Each new row is followed by what is left after taking away its nearest point in the smallest flat space through zero that holds the last named rows.

z997 (5 x 15)
[[-2.63 -1.04  4.25  1.94  2.53 -5.49  1.84 -2.92 -0.54  0.04  3.35  2.51
  -0.83  0.09 -0.02]
 [-4.44 -0.23  2.13  4.09  2.08 -0.17  0.87 -1.56  0.10  1.75 -1.98  2.80
  -0.34  4.58 -0.24]
 [ 0.36 -1.46 -0.23 -2.11  0.88  1.14  5.48 -1.26 -1.77  0.83  1.94 -0.83
  -2.79  1.53 -1.77]
 [-0.93 -1.57  2.85 -0.55 -1.65  0.28  1.11 -1.32  4.87  1.12  0.35  0.40
  -1.09  0.58  1.01]
 [-4.44 -0.58  4.24  3.19 -0.19 -4.77 -7.00  0.78 -1.52  0.15  0.32 -0.34
   4.16 -1.66  0.34]]
New rows:
[-2.20 -0.40  1.42 -1.86  0.33  2.03  0.07  0.24  3.30  0.66  2.55  0.27
  0.07 -1.37  0.39]  [-1.90  0.82 -0.31 -0.84  1.75  1.92 -0.28  0.71  0.75  0.06  1.89  0.84
  0.51 -1.04 -0.02]
[-1.38  1.04  1.49  2.04 -0.17 -0.07 -3.36  0.34 -1.81  2.10 -0.05  0.16
 -0.17  1.15 -5.97]  [ 1.34  1.59  0.61  0.63 -0.60  0.09 -1.68 -0.29  0.87  1.19  0.68  0.98
 -1.48 -0.12 -4.87]
[-0.93  0.46  0.44 -1.56  0.42  0.43 -0.14 -1.17  0.38  0.54  1.03 -0.22
  4.00  0.28  1.67]  [-0.51  0.74 -0.23 -1.59  0.87  0.79  0.74 -1.31  0.04  0.44  0.94  0.09
  3.53  0.65  1.54]
[-0.24 -1.55  0.34  0.58 -0.43 -0.86  1.28 -1.54 -0.31  3.23 -1.07 -2.35
 -2.20 -0.05 -0.97]  [ 0.86 -0.24 -0.73  1.23 -0.15 -1.44 -0.14 -1.14 -0.05  2.23 -1.62 -1.48
 -1.51 -1.05 -0.16]
[ 0.07 -0.25  0.48 -0.54 -0.78 -0.85  0.03  0.98 -2.05 -0.85  0.83  0.19
 -0.29  0.15  0.63]  [ 0.03 -0.12  0.45 -0.25 -1.04 -0.15  0.10  0.87 -0.77 -0.65  0.08  0.65
 -0.47  0.71  1.03]
[ 0.62  0.68 -1.21 -1.12 -2.50  5.50  1.13  0.06  3.70  0.55  0.25  2.21
 -1.98  0.67 -2.53]  [-0.67  0.86  0.02  0.22 -1.01  1.70 -0.95  0.07  0.31 -0.21  1.90  2.36
 -0.42 -0.82 -3.01]

z86 (5 x 15)
[[-2.87 -0.27  3.41  0.41  1.54 -0.99 -1.20 -8.14 -1.21  0.09 -1.60  3.17
   4.25 -0.08 -2.19]
 [-5.38  3.34  1.08  0.99 -0.77  0.17 -1.21  3.25 -0.39 -1.22 -1.95 -2.34
   3.75  2.80  2.22]
 [ 4.37 -2.27  3.47  5.61 -0.12 -3.36 -4.31  0.79  0.37 -1.29  0.64 -2.70
  -3.91  1.27  6.03]
 [-4.34 -1.42  3.34  0.68  0.89 -3.23 -0.37 -0.21  1.29  1.36  0.76  1.38
   5.51  1.62  2.14]
 [ 1.07  1.35  0.04 -2.35  4.22  1.36 -5.33  0.12 -2.25  1.42 -1.42 -2.00
   2.21  2.08  1.93]]
New rows:
[-1.01 -0.50  1.00 -0.03  1.08 -1.31  0.53  2.25 -4.05 -0.49  1.50  0.21
 -4.72  0.27 -0.73]  [-2.31 -0.39  1.53 -0.56  1.66 -1.46  0.37  1.32 -4.19 -0.09  1.26  0.83
 -2.95  0.54 -1.07]
[ 0.05  1.07 -1.14 -1.56  0.50  0.00 -1.62 -1.36  2.62  1.51  1.89  4.37
 -1.72 -4.12  0.83]  [-1.40  2.70 -0.66 -0.39 -0.15  0.24 -2.56 -0.13  2.20  0.40  0.77  2.85
 -1.31 -2.99  2.02]
[ 0.65 -3.48 -3.11 -1.75  0.64 -4.59  1.47  4.05 -1.55 -0.06  4.01  2.81
 -1.48 -1.82  2.98]  [-1.32 -0.17 -2.31 -0.78  0.44 -2.68 -0.39  0.39 -3.88 -2.23  0.71  2.08
 -0.66 -1.14  1.56]
[-0.28 -0.60  0.34  0.19  0.40  5.97 -4.46  1.59 -0.59 -1.81  0.43 -0.09
  0.13  0.37 -0.01]  [-0.88 -2.32  1.04  0.82 -0.56  4.42 -2.36  1.04  0.78 -1.46  1.72  1.57
  0.39 -0.44 -0.46]

z472 (5 x 15)
[[ 1.21 -0.43  4.21 -1.18 -0.38 -0.08 -0.23 -3.11  1.10  1.21 -0.73 -4.10
   2.23  0.10  1.43]
 [-1.68 -2.82  0.58  3.37  0.62 -1.78 -4.50  4.18 -1.23 -2.69 -1.17 -1.80
  -1.72 -0.55 -0.04]
 [-1.62 -1.77 -3.98  1.32 -0.79  1.98 -1.59 -0.03 -2.54  3.83  4.00 -3.40
   1.49 -0.18 -0.92]
 [-3.03  1.96 -0.35  1.87 -2.38 -2.77 -0.06 -0.45  2.14 -2.41 -3.63 -1.69
   0.40  3.15  0.56]
 [ 2.32 -5.65  2.24 -0.79 -2.02  0.60 -7.02 -1.54  4.44 -4.19 -0.27 -0.18
  -2.60 -0.31  5.41]]
New rows:
[-6.40  1.74 -0.83 -1.74 -2.17  2.33 -0.98 -2.18 -1.69 -1.20 -3.93 -2.10
  3.22  2.36 -1.33]  [-3.52 -0.20  0.53 -3.16 -0.03  3.71 -1.76 -0.89 -2.37 -1.65 -2.47  0.88
  1.47 -0.27 -1.08]
[-0.53  1.61  1.04 -2.48 -0.05 -4.17  2.91 -0.65 -0.79  0.52  1.37 -0.73
 -1.45 -4.14 -2.26]  [-1.11  0.11 -0.42 -1.95 -1.52 -3.93  0.61 -1.00  0.37 -0.39  1.76 -1.13
 -2.10 -3.46 -0.91]
[ 0.76 -2.88 -0.59  5.19 -0.46  2.73  0.85  2.70 -0.52  1.23  1.14  0.82
  3.65 -1.92  0.99]  [ 0.98 -1.48  0.46  4.40 -1.12  1.97  2.04  1.38  1.26  0.10 -0.59  1.62
  3.73 -0.94  1.69]
[ 4.15  3.07 -1.15  2.82 -0.31 -2.61  1.39 -1.79  0.27  1.16 -2.76 -4.41
  0.54  0.41  0.51]  [ 5.15  1.48 -2.60  2.51  0.29 -1.47  0.15 -0.49 -0.03  0.51 -1.22 -1.74
 -1.25 -0.79  0.76]
[-2.40 -0.07 -0.64 -6.05 -3.63  2.49 -1.24  2.51  1.86 -0.92  1.30  5.92
  1.77  1.74 -1.27]  [-3.04 -0.49  2.26 -4.73 -2.66  1.37 -1.93  3.28  0.24 -0.02  0.45  1.75
  3.27  1.29 -2.04]
[ 0.68 -2.76  1.38  0.50  4.24  2.52 -5.30  3.20 -3.53  1.58 -1.92  1.27
  0.67  2.33 -0.41]  [ 0.14 -0.19  0.21 -0.70  2.31  2.41 -2.79  0.25 -1.37  1.85 -2.82  1.94
  1.69  4.42  0.15]

z495 (5 x 15)
[[-1.32 -0.21  2.39  0.90  4.53  3.20  2.30 -3.65 -2.85 -4.90 -0.48  0.45
  -2.81 -1.91 -1.55]
 [-5.18  1.76 -3.16 -0.16 -1.13  0.68  3.41 -6.06  1.96 -3.86 -1.19  1.75
   3.11 -0.80 -1.06]
 [-4.63 -0.11  2.04  2.69  3.64 -0.06  0.45 -2.59  5.37 -2.06  0.94  3.09
  -3.17  0.74 -2.69]
 [-0.86  0.66 -0.83 -0.09 -0.15 -0.18 -0.04 -1.88 -4.48  0.92 -0.66 -0.13
   1.61 -4.87  4.70]
 [-4.92  2.09 -0.93  1.57  4.04 -0.97 -2.57  0.29  4.08 -1.65 -3.60  2.41
  -6.23 -1.26 -2.35]]
New rows:
[-3.85  2.36  0.43  5.06 -1.16  2.10 -0.54  3.85 -0.76 -1.42 -2.24  0.92
  0.78  2.05  0.30]  [-2.78  1.68  1.25  5.01 -1.48  2.47  0.06  3.62 -1.86 -1.12 -1.14  0.51
  1.79  2.10  0.94]
[ 5.10 -0.32  1.01  3.84  0.71  1.84  0.74  3.36  0.84 -1.22 -3.92 -1.47
 -4.08  4.65  0.89]  [ 1.96  0.24 -0.26  4.42 -0.62  0.95  1.95 -0.22  1.16 -0.70 -3.17 -0.09
 -0.81  2.27  3.73]
[ 0.72  2.10  2.36  1.78  3.71 -1.21 -0.09  1.14  4.24  0.80 -2.13 -1.05
  0.21 -2.67  2.95]  [ 2.14  2.01  1.56  0.53  2.21 -0.07  1.58  0.61  3.27 -0.65 -2.19 -2.13
  2.07 -1.19  1.66]
[-0.40 -0.83 -3.44  0.28  6.19  0.49  1.61  1.91 -2.29 -1.73  0.54 -2.41
 -5.06 -2.27 -0.84]  [-0.48 -1.38 -4.27  0.14  2.74 -0.89  2.48  1.32  0.14  0.37  2.82 -2.07
 -0.81 -0.54  0.08]
[-1.49 -2.77  3.77 -0.54 -3.62  0.12 -3.93 -0.75  0.59  1.40 -5.95  2.35
  0.44  4.81  3.62]  [-1.40 -2.92  4.36 -0.60 -2.67  1.41 -2.76 -2.05 -0.82 -0.36 -6.01  2.15
  0.22  4.44  3.07]

z729 (5 x 15)
[[-3.25  4.01  1.44  1.42 -1.83  2.50 -1.13 -0.07  7.36 -5.14  2.35 -1.89
  -0.13 -2.41 -1.45]
 [-3.11  3.16 -1.50  0.00 -0.31  0.59 -1.88  1.59  6.43  4.18 -3.12  0.04
   6.12 -1.65 -2.69]
 [ 1.90  1.19 -3.46  1.24 -1.61  0.89 -3.86 -1.46  3.32 -4.19 -3.95 -5.16
   2.17 -3.41 -3.37]
 [-4.26  0.35 -0.82  2.41  1.05  1.50  1.79 -1.72  4.87 -0.72  6.85 -4.60
   5.63 -1.58 -4.25]
 [ 3.50  0.36 -2.15  3.66 -3.37 -0.48 -2.42 -1.23  3.26 -4.66 -4.18 -1.77
   4.90 -4.26 -2.60]]
New rows:
[ 2.65 -2.66  2.74  1.47  1.00 -3.05  3.13 -1.38  4.29 -2.50  3.27  3.09
 -0.22 -0.83 -0.89]  [ 2.28 -1.97  0.50 -1.33  2.50 -2.53  0.76 -0.93  3.77  0.11  0.04  0.91
 -1.58 -0.07 -1.56]
[-3.51 -2.79 -2.10  3.67  0.07 -6.24  0.55  0.79 -2.46  1.88  6.15  1.91
  5.85  0.11  2.19]  [-3.11  0.11 -2.79  1.09 -0.61 -4.61 -3.51  1.40 -0.95 -0.95  1.70 -0.01
  0.33 -0.29  2.82]
[ 1.38 -4.03  1.86  0.75  4.89 -2.33  1.70  3.55 -6.58  0.49 -1.22  3.14
  0.81  1.05  0.17]  [-1.05 -0.76  1.58  0.76  4.11 -0.25 -0.40  3.56 -1.09 -2.29 -1.17  0.37
  0.65 -0.70 -1.59]
[-3.13 -5.39 -0.25  4.05 -2.52  0.69 -3.35  3.22  3.34  0.41  2.00  0.56
  0.11  6.71  0.65]  [-1.72 -5.79 -1.21  3.76 -2.64  0.53 -4.33  2.88  2.31 -0.24  0.30 -0.34
 -0.57  6.49  0.53]

z479 (5 x 15)
[[ 2.67 -1.88  1.59  1.01 -3.93 -0.40 -4.98 -0.35 -1.66 -0.57  4.92 -0.36
  -6.03 -3.00  2.53]
 [-1.60  2.83  2.13 -1.94 -4.25 -2.90 -0.60  2.43  2.04 -3.25 -1.17  2.72
  -1.98  0.98 -2.13]
 [-1.99  1.47  1.22 -0.91  1.24  0.69  2.05  2.17  3.10 -2.23 -4.79 -2.25
   0.74  2.29  1.69]
 [-0.33 -2.30  2.55 -4.83 -2.75  3.55  1.86 -2.03  0.72  0.76 -2.91  4.19
  -3.23  1.87  1.95]
 [ 1.72  4.73 -0.31 -6.25 -1.06  1.69 -1.77  0.69  0.25  1.23 -0.17  1.36
   1.36 -1.63  1.17]]
New rows:
[-0.56 -1.33  1.41  4.63 -1.44  0.60  0.33 -0.32  2.95  0.55 -0.03 -0.65
 -0.78 -1.49  3.72]  [-0.45  0.84  0.48  2.42 -1.61  0.28  0.61 -0.45  2.61  1.54  0.08  1.46
  1.36 -1.74  1.79]
[-3.03 -2.68 -0.93  1.43  4.71  0.97  5.25 -0.19 -2.75 -2.56  0.44 -1.01
  0.67 -0.72 -1.11]  [-1.77 -0.08  0.00 -1.72  1.85  0.81  2.53  0.85 -2.53 -3.15  1.60  0.02
 -1.11 -2.25 -0.21]
[ 5.00 -1.96  1.45 -2.92  2.56  3.30 -2.25 -1.78  1.50  0.11  1.87  1.94
 -2.17 -1.81 -6.14]  [ 3.69 -1.37  1.85 -1.25  3.71  2.45 -1.51 -0.02  3.15 -1.82 -0.04 -0.59
 -1.70 -0.74 -5.66]

z607 (5 x 15)
[[ 1.31 -1.27  1.48 -2.35  1.99 -0.12  1.27 -1.76 -2.17 -0.09 -3.61  2.84
   3.16 -1.55  3.96]
 [ 2.36  1.96 -2.09 -2.21 -3.04 -4.33 -2.60  0.59 -1.47 -1.92 -0.43  4.60
   0.14  3.92  0.02]
 [-1.94  0.83 -0.62  0.90 -6.65 -0.67  3.67  1.22  3.78 -2.99 -1.20 -0.10
   1.50  2.38 -6.72]
 [-1.15  0.89  0.29 -2.32  2.77  0.48 -0.47 -1.23  5.50 -5.11  1.35  2.22
   0.41  4.05 -2.24]
 [-5.02  3.80  3.62  3.72 -0.62  2.37 -2.04 -0.07  2.86 -2.00 -0.31 -1.72
  -1.30 -3.63  1.97]]
New rows:
[-0.19  5.77 -5.97 -2.97 -3.51  0.79  1.32 -0.10  0.40  2.26  5.97 -2.36
 -2.04  3.16  0.37]  [-1.02  4.96 -3.39 -3.77 -1.79  2.32  3.37 -1.78  0.33  1.56  2.64 -1.30
  0.81  0.54  3.18]
[ 1.23 -0.84 -5.08 -1.87 -0.98 -0.58  0.15  4.51 -1.69  0.82 -0.29  0.03
  2.31 -1.05  0.28]  [-0.81  0.30 -3.49 -1.25  0.53  0.87 -0.53  3.90  0.67 -0.90  0.00 -0.29
  2.02 -1.71  0.86]
[ 3.35  0.36  0.08  0.41 -1.16  0.54 -0.99  0.35  0.74 -1.18  2.66 -0.20
  1.94  2.16 -1.52]  [ 2.72  0.41  1.25  1.03 -0.79  1.30 -0.78  0.01  0.08 -0.64  1.62 -0.57
  2.37  0.18  0.16]

z28 (5 x 15)
[[-0.71  2.35  3.48 -0.95  1.03  0.69 -4.61 -0.17  1.07 -2.09  1.19 -4.12
  -0.42 -4.00  6.31]
 [ 0.79  0.94  0.65 -2.72  2.21 -2.32 -3.00 -3.33  1.22 -0.76 -0.04 -0.32
   8.52 -2.16  8.11]
 [-0.20  3.04  0.27 -0.91  3.86 -4.44 -1.38 -2.12 -2.91 -2.09  4.51 -0.03
   4.79 -6.15  5.74]
 [-0.36  4.48  4.14  0.27  4.81  0.90 -0.68  1.47  0.76  3.23 -0.55 -2.99
   1.42 -4.78  3.41]
 [ 3.95 -0.06  1.98 -5.58  7.97 -1.85 -6.49  0.83  0.98 -5.11  5.75 -3.14
   3.39 -7.94  4.42]]
New rows:
[-0.05  3.92 -7.31  2.28 -0.04  3.07  2.93 -0.93 -2.31  3.80  0.59 -4.14
  0.05 -3.10  0.19]  [ 1.48  1.29 -7.80  0.10 -0.63  3.78  0.50 -1.14 -0.45  1.55  0.50 -4.55
  0.43 -1.79  0.45]
[ 0.40 -5.04 -3.82 -4.61  0.96  0.73 -0.80 -2.16 -0.20  0.47  2.31  1.03
  0.03  1.31 -1.18]  [-1.81 -1.59 -1.55 -2.32  0.78  1.46  0.00 -1.82 -0.81  2.78  1.32 -0.51
 -1.27 -0.21  0.82]
[-0.12 -1.35  1.94  1.77 -2.01  2.29  2.37 -3.20 -0.55 -2.38  2.84  3.03
  3.76 -2.85  0.02]  [ 0.25 -1.46  3.13  1.64 -1.57  4.14  1.91 -1.78  0.83 -1.54  1.74  1.81
  2.10 -2.57 -1.05]
[ 1.55  1.67 -0.72 -0.58 -2.62 -4.76  1.30  1.15 -3.10  4.78  1.81  3.52
  1.49  2.06 -7.31]  [ 1.28  2.18  2.04 -1.89 -3.29 -2.98 -3.27  0.91 -0.72  2.82  1.33 -0.10
  0.85  0.82 -2.26]
[-2.19 -0.38 -0.49  0.16  1.68  1.02 -2.73  1.56  0.37 -3.74  3.10  1.90
 -2.22  4.00 -0.79]  [-2.66  1.34  0.28  0.80  2.83  0.88 -1.47  1.24  0.50 -1.08  1.63  2.10
  0.18  3.60  0.48]
